The rows of a group lie close to one hidden flat surface of 5 dimensions, which passes through zero. Surfaces can cross.
(in the rows, 128 means zero)
Known rows, each followed by its group:
[126 120 126 109 146 124 123 115 114 133 106 126 128 116]
z189
[127 130 119 144 125 111 118 148 172 143 126 111 108 149]
z180
[ 98 163 178 141 166 155 181 179 109  94 126 138 115  72]
z388
[147  99 138 103 129 148  96 114 131 142 113 131 127 103]
z66
[109 126 156 113 148 145 118 153 133 121 100 126 117  85]
z388
[124 137 166 110 104 108 114 149  88 109 146 110 137 151]
z413
[110 119 131 154 169 163 158 123 114 132 111 140 148  86]
z189
[157 108 108 157 111 116 119 122 176 138 141 103 120 167]
z418
[178 135 134 121 108 108 158 112 105 105 166 122 119 156]
z360
[124 126 109 127 168 117 134 130 152 145  88 122 103 106]
z418
[159 121 169 155 127 146 171 126  78 103 173 125 153 137]
z360
[125 138 134  87 119 146 108 115  85 128 136 166 138 110]
z360
[117 145 134 129 186 124 141 141  93 157 118 142 125 113]
z180
[ 65 152 134  90  96  69  86 169 132 110  94  89 123 161]
z418
[120 133 133 121 123  72 106 167 170 126 101  66  94 156]
z413
[170 111 101  79 117 125 102  71 116 131 113 145 118 116]
z413
[115 147 127 116 120 100 118 154 149 123 119 116 100 137]
z189
[113 144 114 129 126 130 125 123 119 134 134 142 131 133]
z66
[137 149 125 174 186  96 166 169 156 155 120  95  89 142]
z180
[114 116 110  96 117 132  79 111 130 149 113 141 138 123]
z360
[101 125 119 183 127 180 140 125 124 147 164 158 180 134]
z413
[144 154 151 153 153 139 145 186 174 141 157 138  73 106]
z360
[ 82 135 139 123 134 135 113 148 118 134 111 133 140 112]
z413
[123 131 141 124 116 142 126 129 101 119 141 147 144 121]
z418
[141 122 146 110 184 143 138 137 122 141  94 131  98  71]
z388
[134 150 146 131 139 127 140 151 115 128 146 134 114 128]
z180
[134 115 121 149  96 149 113 115 144 136 160 137 151 155]
z189
[157 122 123 129 150 139 130 129 160 148 125 135  95 105]
z66
[112 104 143 104 163 140  97 154 174 146  70 107  94  74]
z388
[114 111  77 123 118 118  87 102 150 167 108 129 149 154]
z388
[ 89 108 106 161 144 116 135 131 159 131  86  89 149 139]
z360
[107 136 134 144 112 149 132 143 137 123 148 147 135 126]
z189
[ 53 125 117 121 146 145  98 143 135 144  85 142 150  97]
z66
[132 133 135 151 138 145 152 139 136 124 135 130 123 119]
z418
[148 119 110 122 104  88 106 122 153 131 129  99 118 174]
z418
[ 89 123 119 186 136 176 140 135 136 145 150 155 169 127]
z413
[117 119 122 135 119 112 121 133 147 127 114 104 130 144]
z66
[156 109 120 139 101 141 117  98 121 135 150 135 153 150]
z189
[167 131 108  82 106 140  94  77  80 153 166 182 142 133]
z66
[ 92 135 160 139  75 125 122 177 164  82 144 102 127 147]
z388
[206 110 138  99 139 131 156  54  19 118 150 149 161 135]
z180
[191 102 110 125 138 103 131  75 103 143 131 112 134 164]
z180

New rows, each followed by its group:
[ 57 177  91 116 172  76 191 142 143  81  45 112  99  94]
z360
[169 146 165 163 138 139 175 166 138 117 182 130  96 126]
z360
[123 112 160  84 130 149  95 133 111 124 102 132 122  85]
z388
[115 144 108 127 135 131 124 124 128 145 128 148 127 124]
z66
[100 134 155 150 110  92 111 182 141 126 133  79 132 175]
z413
[172 100 102  91 136 108  72  73  76 185 123 133 152 161]
z180
[108 122 153 144 142 150 157 121  80 107 124 132 171 110]
z360
[124 147 132 140 135 110 144 155 152 118 127 114 102 131]
z189
[146 137 139 149 136 115 176 130 113  98 141 112 128 137]
z360
[116 137 135  67 154 150 135 112  79 114  95 170 124  59]
z413
[ 72  90 175  88 104 152  87 118  73  97  85 108 189  99]
z66
[130 133 124 151 187 127 159 147 161 143  96 120  94  95]
z388
[161 130 128 120 141 141 133 128 136 134 137 141 104 110]
z66
[129 128 109 146 113 111 128 127 154 129 136 112 126 157]
z388
[116 129 146 151 102 149 122 130  95 129 170 139 172 151]
z413
[103  83 140  91  86 130  65 100  96 119 103 108 175 135]
z66
[197 101 169 172 105 144 150 117  97 117 201 112 155 166]
z360
[144 137 124 144 129 110 133 139 148 133 143 113 108 147]
z180
[151 134 102 109 113 100  97 130 181 146 126 118  85 150]
z360
[136 134  76  79 104  90  71 115 177 156 102 132  82 143]
z360
[153 130 107 132 181 130 152 106 107 156 114 145 119 106]
z388
[172 110 102 119  96 107  74 121 184 164 146 117 101 169]
z360
[176  96 107 106 122 110 107  75  95 149 129 117 147 158]
z180
[121 105 132 132 121 119 115 132 151 126 104  94 130 137]
z66
[ 95 150 129 123 142 123  90 170 137 168 127 137 117 130]
z180
[119 108  92 110 158 131  93 102 137 176  85 134 129 111]
z388
[137 132 136 137 119 137 137 126 110 124 150 139 146 134]
z413
[ 85 199  86 162 154 121 169 150 129 147 154 179 119 137]
z66
[ 82 129 146 156 109 129 101 165 130 142 144 108 161 168]
z413
[135 135 143 162 129 107 169 148 140  97 139  97 122 148]
z66
[233 101 109 151 139 108 131 123 219 160 145  98  55 152]
z66
[ 86 138 136 138 151 117 129 167 157 131  95 108 110 112]
z413
[143 138  79 149 152 120 153  85  96 157 144 155 149 149]
z388
[192 134 129 114 134 105 168 112 124 103 141 123  90 130]
z413
[ 88 160 149 141 113 107 144 177 136  97 132 108 121 142]
z418
[150 141 143 109 140 100 155 139 124 103 122 112  92 120]
z413
[113 117 116 124 126 124 125 110 116 122 106 119 148 133]
z360
[114 143 115 153 152  96 183 136 141  98 104  99 120 134]
z360
[138 136 135 100 143 129 113 112  70 153 140 150 142 124]
z180
[111 130 103 100 123  99 133  90 100 107  95 122 147 131]
z360
[147 118 131 130 146 131 142 108 105 126 120 124 134 122]
z189
[158 125 128 159  95  95 137 146 180 114 150  84 105 176]
z388
[117 129 134 114 126 123 115 132 121 129 118 124 131 124]
z413
[ 94 130 156 100  96 183 102 112  55 111 158 179 184 103]
z418
[141 145 151 121  89 133 146 124  82  94 175 142 149 148]
z388
[144 138 142 140 135 132 144 151 143 124 148 132 106 124]
z360
[144 159 119 161 186 140 178 161 176 147 137 146  67  91]
z66
[142 127 115 141 125 102 143 127 151 119 121 100 115 150]
z360
[166 107  88 107 129 169 126  54 112 145 130 182 142  95]
z413
[119 142 122 169 131 115 159 151 164 118 135 110 115 144]
z388
[116 138 100 133 129 118 117 124 144 145 127 140 124 141]
z66
[141 130 107 155 135  86 159 129 166 113 116  87 106 160]
z360
[ 27 148  91 144 135 149 113 135 128 149 102 157 172 117]
z388
[136 162 116 147 155 130 163 141 137 139 149 156 104 121]
z66
[158 140 142 113  76 132 136 102  57  94 190 158 164 163]
z388
[122 147 162  89 130 121 131 140  78 106 122 134 121 105]
z413
[ 87 127 140 123  71 128  95 145 138 109 142 122 151 148]
z388
[130 100 103 107 141 112  98 101 132 151  84 113 130 126]
z189
[175  95 128 134 123 142 189  62  95  74 127 124 154 114]
z180
[140 128 176 195 157 177 154 195 166 144 175 129 111 108]
z360
[105 116 109 181 148  96 168 131 157 110  92  74 143 153]
z360
[111  99 118 112  75 147 104  98 156 104 113 132 149 122]
z180
[114 143 111 137 131 117 134 136 141 135 131 135 122 138]
z66
[107 116 125 158 102 146 103 129 126 148 155 131 176 162]
z413
[165  96 141 116 107 118 110 110 138 125 128 103 131 147]
z66
[115  89 125 108 105 112  60 144 203 148  81  85 107 128]
z388
[ 98 172  73 160 116  90 141 133 141 144 149 140 134 188]
z66
[131 116 128 131 146 139 155 105 109 115 111 129 139 106]
z180
[180 115 109 108 195 133 139  82  88 169 107 153 112  91]
z388
[169 175 168 145 145 109 230 142  81  60 169 130 101 120]
z360
